There are 4 ways to turn a row about zero (a turn may also mirror it). The second row of each pair is the first, turned, with some noise. The first 40 pairs use one turn. New pairs use 3 turns, one after the other, and a turn may come again.
Known pairs, each followed by its turns in order:
[-1.87 -2.54 -0.54 -0.52 -1.16 -0.07 -1.18  0.80  2.30]
[-0.14 -0.66 -1.71  1.69 -1.51 -0.08  1.79  0.60  2.70] : q_134

[ 1.67 -1.85 -1.50 -2.74  3.61  0.22 -2.23 -4.28 -2.89]
[ 4.37  0.43  0.66  3.38  3.49 -3.11 -0.78 -2.58  0.73] : q_533

[ 1.22 -0.08 -0.14 -1.33 -1.12 -2.89 -0.11 -0.94 -0.46]
[ 2.32 -0.02 -0.24 -1.36  0.87 -1.02  1.56  1.13 -1.04] : q_533

[ 0.05 -0.48  2.90  7.31  2.66 -0.90  2.19  0.61 -1.53]
[-1.00 -2.69  1.50 -1.97 -3.91  3.59  4.25  1.11  3.88] : q_340

[ 1.20 -1.27 -0.23  0.80 -0.23 -0.13  0.85  0.53 -2.27]
[-0.97  2.04  1.45  0.12  1.52 -0.35  0.31  0.19 -0.06] : q_776

[ 0.22 -1.89 -0.50 -0.02 -2.89 -1.37  0.77  1.66 -0.37]
[-1.42  0.08  1.70 -0.85  1.80  1.85 -0.36 -2.17  0.81] : q_776

[ 2.23  2.16  0.38 -0.16  0.51  0.92  0.94  1.51  1.31]
[ 2.43  0.17 -0.15  0.36 -2.16 -1.86  1.07  0.09 -0.68] : q_340

[-3.59 -0.82  3.14  2.72  2.17  1.70 -0.05 -2.51 -1.77]
[-1.74 -1.17  0.14 -1.44  0.63  5.28  2.26  2.81 -0.48] : q_340

[ 2.27  0.54  0.35 -0.67 -0.32  1.87 -1.19 -3.22 -0.07]
[ 2.76 -1.41  2.36 -1.10  1.95 -1.02  0.57  0.01  0.19] : q_134

[-1.95  0.52  0.24 -0.17  2.66  0.24  0.53 -0.27  1.30]
[ 1.37 -0.70 -0.30 -0.14 -0.35  1.72 -1.17  2.41 -0.19] : q_340

[ 0.69 -0.48  2.07  2.32 -0.54  1.87 -1.36 -0.09 -0.44]
[ 1.48 -1.02 -1.39 -1.14  2.04  0.93 -1.30 -1.17  1.28] : q_134

[-1.81  3.21 -1.99 -0.37  1.77 -1.92  0.30  0.17 -1.04]
[-2.29 -0.68 -1.90 -1.28 -1.90 -2.23  1.23  1.01  1.82] : q_776

[ 3.95 -2.01  2.45  0.65  1.41  3.83  0.03  5.70  1.60]
[-4.96 -5.18 -0.89  3.88 -1.11 -0.71  0.59  2.36  1.70] : q_533

[-2.29  3.10  4.15  0.33  1.10 -0.91 -0.75 -0.55  0.01]
[ 0.71 -1.99  1.94 -0.01 -1.83  3.34  0.25  0.36 -3.49] : q_340

[ 0.74  2.12 -2.76 -3.56 -0.34 -1.29  0.38  2.18 -0.49]
[-0.85 -1.93  1.92 -1.63 -0.93 -0.58  1.32  0.41  4.13] : q_776

[-3.35 -2.71  1.22 -0.84 -0.40  0.17 -0.18  2.15  1.41]
[-0.31  0.35 -2.45  3.22 -1.33  1.43  0.01  0.78  2.47] : q_134

[-0.99  0.69  0.74 -0.48 -1.74  4.87 -0.98 -1.73  1.46]
[ 1.10 -2.32  0.73  2.03 -2.02  2.72 -0.46  1.74 -2.98] : q_776

[ 1.56 -3.39  0.82  3.47  2.56 -1.44 -2.14 -0.99  2.07]
[ 2.43  0.91 -2.54  2.17  3.72 -2.31 -0.82 -2.09 -1.55] : q_776

[ 0.16  0.79 -1.77  0.88  5.11  0.56 -3.22  0.92 -0.83]
[-1.02 -1.89  2.55  0.35  1.09 -2.95 -1.96 -3.75  1.93] : q_533

[ 1.35  2.72 -0.24  0.85 -1.44  1.60  0.81 -0.08 -1.81]
[ 1.12  1.19  1.06  1.64  0.01 -0.38  3.38 -0.80 -0.48] : q_340

[ 0.65 -2.01 -2.09  0.59 -1.41  1.05 -1.30  2.11 -1.54]
[-0.08  0.30 -1.84  0.70  0.24 -1.52  1.22 -3.57  0.70] : q_134

[ 1.54 -3.16 -1.66 -0.57 -2.15  2.24 -0.40 -1.78  5.30]
[ 1.12  1.62 -2.96  2.18 -3.00  0.33  3.21  0.60  4.44] : q_533

[ 1.55  3.91 -0.08  0.59  0.90 -4.46 -0.48 -0.27 -3.51]
[ 1.57 -2.45  1.11 -4.33  3.24 -1.06 -0.03 -1.34 -3.08] : q_533

[ 1.60  1.24  1.20 -1.30 -1.26 -1.41 -0.96  2.65 -0.84]
[ 0.32 -0.75  2.00 -3.00  0.75 -0.72 -1.52  0.24  1.14] : q_776

[-1.57  0.92  0.55  3.08  0.18  0.33  1.01 -1.27  0.86]
[-0.60  0.64 -0.39 -1.70  0.11  2.65 -1.75 -0.63  1.42] : q_533

[-0.10  2.57 -1.84 -1.12 -0.38  2.20  0.00 -1.82  1.93]
[ 0.19 -0.60  2.71 -0.50 -0.28 -3.16 -0.74  1.51  1.46] : q_134

[ 0.92 -1.22  2.59  3.70  1.83 -0.25 -1.53 -0.65  1.78]
[-2.20 -1.54 -1.83 -1.40 -3.85  1.59  0.94  0.83  0.39] : q_340

[ 2.14 -0.68 -1.49 -0.89  1.34  1.01  2.26  1.77  1.02]
[ 0.81  0.77  1.15  2.13  0.44  0.40 -0.35  0.78  3.48] : q_776

[-1.42 -0.12 -1.29 -0.30 -2.04  2.87 -0.93 -2.02 -0.42]
[-0.01  3.01 -0.11  2.01 -0.16  1.71  1.32 -1.96  0.00] : q_533

[-1.82  1.03  1.69 -0.48 -1.48  1.05  3.29 -1.63 -1.77]
[ 0.91  2.04  2.95  0.20 -1.19  2.12 -2.64 -0.59  0.80] : q_134

[ 1.05  2.14 -0.74  0.40 -1.33  2.19 -0.51 -3.27  0.40]
[ 1.79 -0.63  2.78 -2.39  0.91 -1.88 -0.51  0.17  1.48] : q_134

[ 2.59 -0.61 -1.89 -0.95  2.02  0.92 -0.22  0.05 -2.64]
[ 0.52 -1.90 -1.89  1.27  2.18 -2.04  1.86  0.12  1.33] : q_340

[ 1.90  2.73 -1.09  1.18  1.19 -0.93 -0.76 -0.17 -1.67]
[-0.70  0.64  0.31 -2.68  1.71 -1.48 -0.25 -0.34 -2.64] : q_134

[ 1.27 -1.62  1.23 -0.86  3.62  3.71  0.86 -2.27  1.63]
[ 4.23  1.72 -0.21  4.03 -1.75 -0.06  0.25  1.24 -0.73] : q_776

[-1.17  2.59  1.45  2.03  2.27 -1.39 -2.71  0.32  2.92]
[ 0.83 -1.54 -1.43  1.19 -4.32  2.99 -1.50  0.02 -1.38] : q_340

[-0.63  0.59  1.83  0.40 -1.06 -1.16  2.12  0.13  3.40]
[ 0.04  1.26  2.31 -1.63 -3.08 -0.29 -1.59  1.01 -0.92] : q_340

[ 2.99 -1.43  2.00 -1.81 -1.27 -0.50  3.12  0.58  2.63]
[ 3.33  1.48  0.77 -0.56  1.08  3.54 -0.99 -0.63  2.81] : q_776

[ 4.69 -0.05 -0.41 -2.05  1.07  5.14 -1.99 -1.29 -0.85]
[ 0.67 -2.91 -0.98  5.89  1.22  0.00  2.34 -3.04  0.68] : q_533

[ 0.71  1.92  1.52 -0.17 -0.36  0.43 -3.82  0.30  0.71]
[-0.25 -0.04 -0.75 -0.67  3.93 -0.74  0.64  1.56  1.39] : q_134

[-0.20 -1.17  1.89  2.25  0.69  0.52 -2.82  0.89  2.38]
[-1.54 -0.84  2.22  0.00 -0.18  0.69  0.49  0.93  3.87] : q_533

New pairs. What belongs after each?
[ 2.87 -0.14 -2.51  1.31  3.10 -0.43  2.03 -0.03 -0.18]
[-0.52  0.53 -2.90  0.96 -1.25  3.02 -2.64 -1.00  1.29] : q_533 q_340 q_340

[-0.60 -0.07 -1.31  0.03  2.32  2.99  0.74  1.02  1.72]
[ 1.22  3.36 -2.08 -1.08  0.47 -1.07 -0.35  1.20 -0.50] : q_340 q_533 q_533

[-0.04 -1.54  0.44  1.55 -2.55  0.02 -0.86 -1.73 -1.57]
[-0.63  1.67  1.17 -1.01 -0.92 -0.81  0.52 -1.90  2.57] : q_340 q_776 q_134

[ 1.41  0.15  1.39  1.85  0.71 -0.26  0.75 -1.55 -1.46]
[ 1.24 -1.63  1.52  1.23 -1.91  0.14  0.43  0.76 -0.97] : q_340 q_340 q_533

[-0.22 -1.23 -0.72 -1.19  1.55  1.65  0.13  1.63  0.22]
[ 0.02 -1.59  0.56  0.63 -1.68  1.47  0.79  0.23  1.66] : q_533 q_134 q_776

[-0.95  1.02 -2.76 -0.93 -1.46  1.19 -0.91 -1.88 -0.01]
[ 3.28  0.28  0.56  0.98 -0.07 -0.12  1.04  2.13  0.85] : q_340 q_533 q_134

[ 0.50 -0.98  1.49 -1.15 -0.96 -4.01 -2.89  1.12 -2.01]
[-0.21 -4.20 -1.05  0.06  3.08 -1.30  2.23  1.19  0.46] : q_776 q_533 q_533

[-1.88 -0.66  2.04  1.88  0.56  1.88 -1.87  2.11 -1.98]
[ 3.92 -0.26 -0.14  2.80  0.12 -0.83  0.53  1.91 -0.40] : q_776 q_134 q_340

[-1.41 -0.94 -2.08  2.95  1.52 -3.14 -1.31 -1.00  0.43]
[ 0.25  1.32 -1.64 -2.11  2.37 -0.50  0.13 -1.07 -3.74] : q_134 q_533 q_533

[-0.40  1.91 -1.74  0.20 -3.47 -1.51 -0.09  0.07 -1.79]
[-1.77 -0.99 -1.45 -3.39  1.16 -0.12 -0.85 -1.28  1.63] : q_776 q_134 q_134

[-2.90 -0.47  1.89  0.30 -3.24  1.74  0.15  1.99 -1.41]
[-1.68 -0.86  2.13 -1.00  3.35  0.54  2.11 -2.21 -1.16] : q_776 q_776 q_340

[ 0.52 -1.08  1.47 -0.19  1.64 -1.44 -1.45 -1.86  0.10]
[ 0.47 -1.80 -1.20 -0.33 -2.46 -0.70 -1.24  0.28 -0.90] : q_776 q_776 q_533

[ 0.24 -0.08  2.13 -0.25  1.29  2.44 -0.27  1.40 -1.16]
[ 0.08 -1.05  1.06  2.06 -2.37  1.81  0.45  0.22  0.32] : q_533 q_340 q_776

[-1.18 -0.31 -1.21  2.40 -4.79  1.35  0.65  2.30  2.83]
[-3.29  3.44 -2.36  0.52  2.24 -0.98  1.96  1.92  2.30] : q_134 q_776 q_340

[-1.20 -1.15 -4.26  0.80  0.60  0.03  0.12 -0.38  1.22]
[ 1.85 -0.15  3.31 -1.42  0.30  2.31 -0.10  0.55  0.93] : q_134 q_340 q_533

[ 2.01 -0.46  1.65  0.56 -2.01 -0.44 -1.69  0.24 -1.04]
[ 0.17 -1.81 -0.66  1.18 -1.70 -1.60  1.00  1.80 -0.09] : q_533 q_340 q_533

[ 1.29  1.66 -2.14  0.19  0.82  1.18  2.45 -1.22  0.49]
[-1.17  0.51 -1.90 -2.10 -1.64 -1.33 -1.19  1.80 -0.14] : q_533 q_340 q_134

[-2.41  1.80  1.39 -0.12  1.76  1.76  0.50 -0.78  3.41]
[-1.22 -1.24  3.81  1.18 -0.43  0.16 -0.90  3.19  0.49] : q_340 q_776 q_533

[-0.03  1.77 -0.51 -1.08  0.77 -0.94 -0.18  2.26 -1.12]
[ 1.64  1.53  0.47  0.48  2.17  0.31  0.32  1.45 -0.26] : q_134 q_533 q_134

[ 0.19  0.62 -0.95 -2.24 -1.50 -1.35  2.43  1.68  2.91]
[-0.65  4.23  0.42 -0.25 -2.84 -0.64  0.18  0.04  0.71] : q_776 q_533 q_340

[ 1.39 -1.99 -1.90  4.90 -0.73 -0.79  2.30  0.06  2.79]
[ 0.10 -1.66 -2.06  0.90 -2.33  2.13 -4.22 -3.47  0.75] : q_340 q_134 q_776

[ 0.21 -1.99  2.12  0.76  0.97 -1.14 -0.63  0.53  4.26]
[ 2.79 -0.17  2.06 -0.43  2.20  0.17 -1.15 -3.51  0.38] : q_340 q_340 q_533

[-0.15 -0.01  2.00 -1.54 -2.38 -1.87 -2.88 -0.49  0.60]
[-0.88 -1.41  0.91 -0.64 -1.56 -1.18  3.97  1.09  0.88] : q_776 q_134 q_340

[-0.94  1.12  0.42  5.16 -0.27  1.19  0.80 -1.38 -1.91]
[-2.67 -0.73 -1.64 -2.12 -1.49  0.66 -0.87 -4.26 -0.60] : q_776 q_776 q_776

[-0.75 -0.16  0.92 -1.57  2.47  2.96 -0.55  2.26  0.94]
[ 1.40 -0.59  1.72  2.45  1.67 -2.55 -1.77 -1.09  0.10] : q_776 q_776 q_533

[-4.67  1.55  0.98 -0.98  0.83 -0.61  0.28  3.07 -4.98]
[ 2.40  3.92  0.88 -1.53 -2.12 -3.46 -2.88  0.88 -3.27] : q_533 q_533 q_776

[-1.93  1.46 -4.50  0.21  0.58 -4.48  1.21  1.38  1.04]
[ 0.42  3.06  0.61  3.44 -2.13 -2.44 -1.30 -2.85 -2.81] : q_776 q_533 q_340

[ 0.46  1.46 -0.05 -0.05  1.20 -0.37 -2.55  2.10 -1.05]
[-0.20  0.83  2.29  0.67 -1.03  0.47 -2.69 -0.37  1.17] : q_134 q_776 q_340

[-2.30 -0.16  0.88  2.20  1.96 -1.46 -0.99 -2.01 -0.41]
[ 1.85 -0.25  0.39 -1.22 -0.22  1.53  0.21  0.11 -3.84] : q_776 q_134 q_533

[ 1.17 -2.33  0.62  0.89  2.52 -2.29 -1.35 -2.02  0.20]
[-2.67  1.72 -1.01  0.85  0.91 -2.64 -1.84  1.45 -0.44] : q_533 q_134 q_533

[ 0.32 -0.28 -0.58 -0.16 -1.59 -0.09  1.28 -1.43 -1.69]
[-2.58  0.17 -0.89  0.30 -0.90  0.98 -0.50  0.38  0.18] : q_533 q_776 q_134

[-0.40  0.77 -0.90  0.11  0.83  0.02 -0.78  1.41  0.02]
[-1.35 -0.47  0.10 -0.96 -0.81  0.37  0.23  0.25  0.91] : q_134 q_134 q_776

[-1.77 -0.56 -0.58  1.45 -1.59 -1.17  0.58 -0.82  2.54]
[ 1.34 -0.68  1.91  1.86  0.60  1.79 -1.53 -1.65 -0.49] : q_533 q_776 q_776

[-0.04 -3.09 -1.69  1.81  0.11 -2.60 -0.81  0.74  3.71]
[ 3.67 -2.84 -2.98  0.86  1.53 -0.35  1.65  0.65  1.03] : q_776 q_533 q_776

[ 1.21 -3.02 -2.18 -0.16 -2.43  1.60  3.84 -0.33  2.54]
[ 2.99 -2.95  1.55  0.14  3.17 -1.89  0.95 -3.27 -0.60] : q_776 q_134 q_776

[-1.77  2.02  1.27  0.81 -1.73 -0.80 -1.33  0.46  2.17]
[ 0.78 -0.24  2.21  0.96  0.92  1.41  2.20  2.17  0.86] : q_340 q_340 q_340

[ 2.25  3.32  3.92 -0.27 -2.95 -1.65  0.00 -2.79 -1.88]
[ 0.43  1.86 -2.79  1.95  4.04 -3.32 -3.02 -0.08 -1.66] : q_340 q_533 q_134

[ 0.26  2.24  1.16 -2.29 -4.60  0.44 -0.61 -0.80  0.94]
[-0.12 -2.10 -1.59  1.49  2.37  0.08  1.25 -1.55  4.10] : q_134 q_533 q_134

[-0.44  3.76 -3.43  1.73  3.59  1.37  1.50  1.82  2.55]
[ 1.02  4.85 -3.27 -1.37  0.64 -2.51 -2.02  2.80  0.32] : q_533 q_340 q_134

[-0.89  1.69 -2.26  0.32 -0.61 -0.71  0.24  1.31  1.41]
[ 0.13 -0.87  1.23  0.11 -0.70  0.80  1.43  0.37 -2.80] : q_134 q_533 q_533

[ 0.87  0.93 -1.72  0.15  6.71  2.10  2.79  0.84  0.54]
[ 3.15 -4.58 -1.32 -2.43 -4.05  1.52 -2.11  0.37  0.56] : q_533 q_533 q_533

[-0.04  1.22 -0.14  2.70  0.82  2.89 -1.51 -0.38 -0.76]
[ 3.47  1.15 -0.94 -0.63  1.23  0.86  0.87 -1.33  0.81] : q_533 q_340 q_340

[-3.16 -0.84  0.16  1.10 -1.10  0.92 -4.56 -5.12 -0.08]
[ 1.61 -0.99 -0.63 -4.82  2.42 -1.79  4.19  2.70 -0.51] : q_134 q_340 q_533

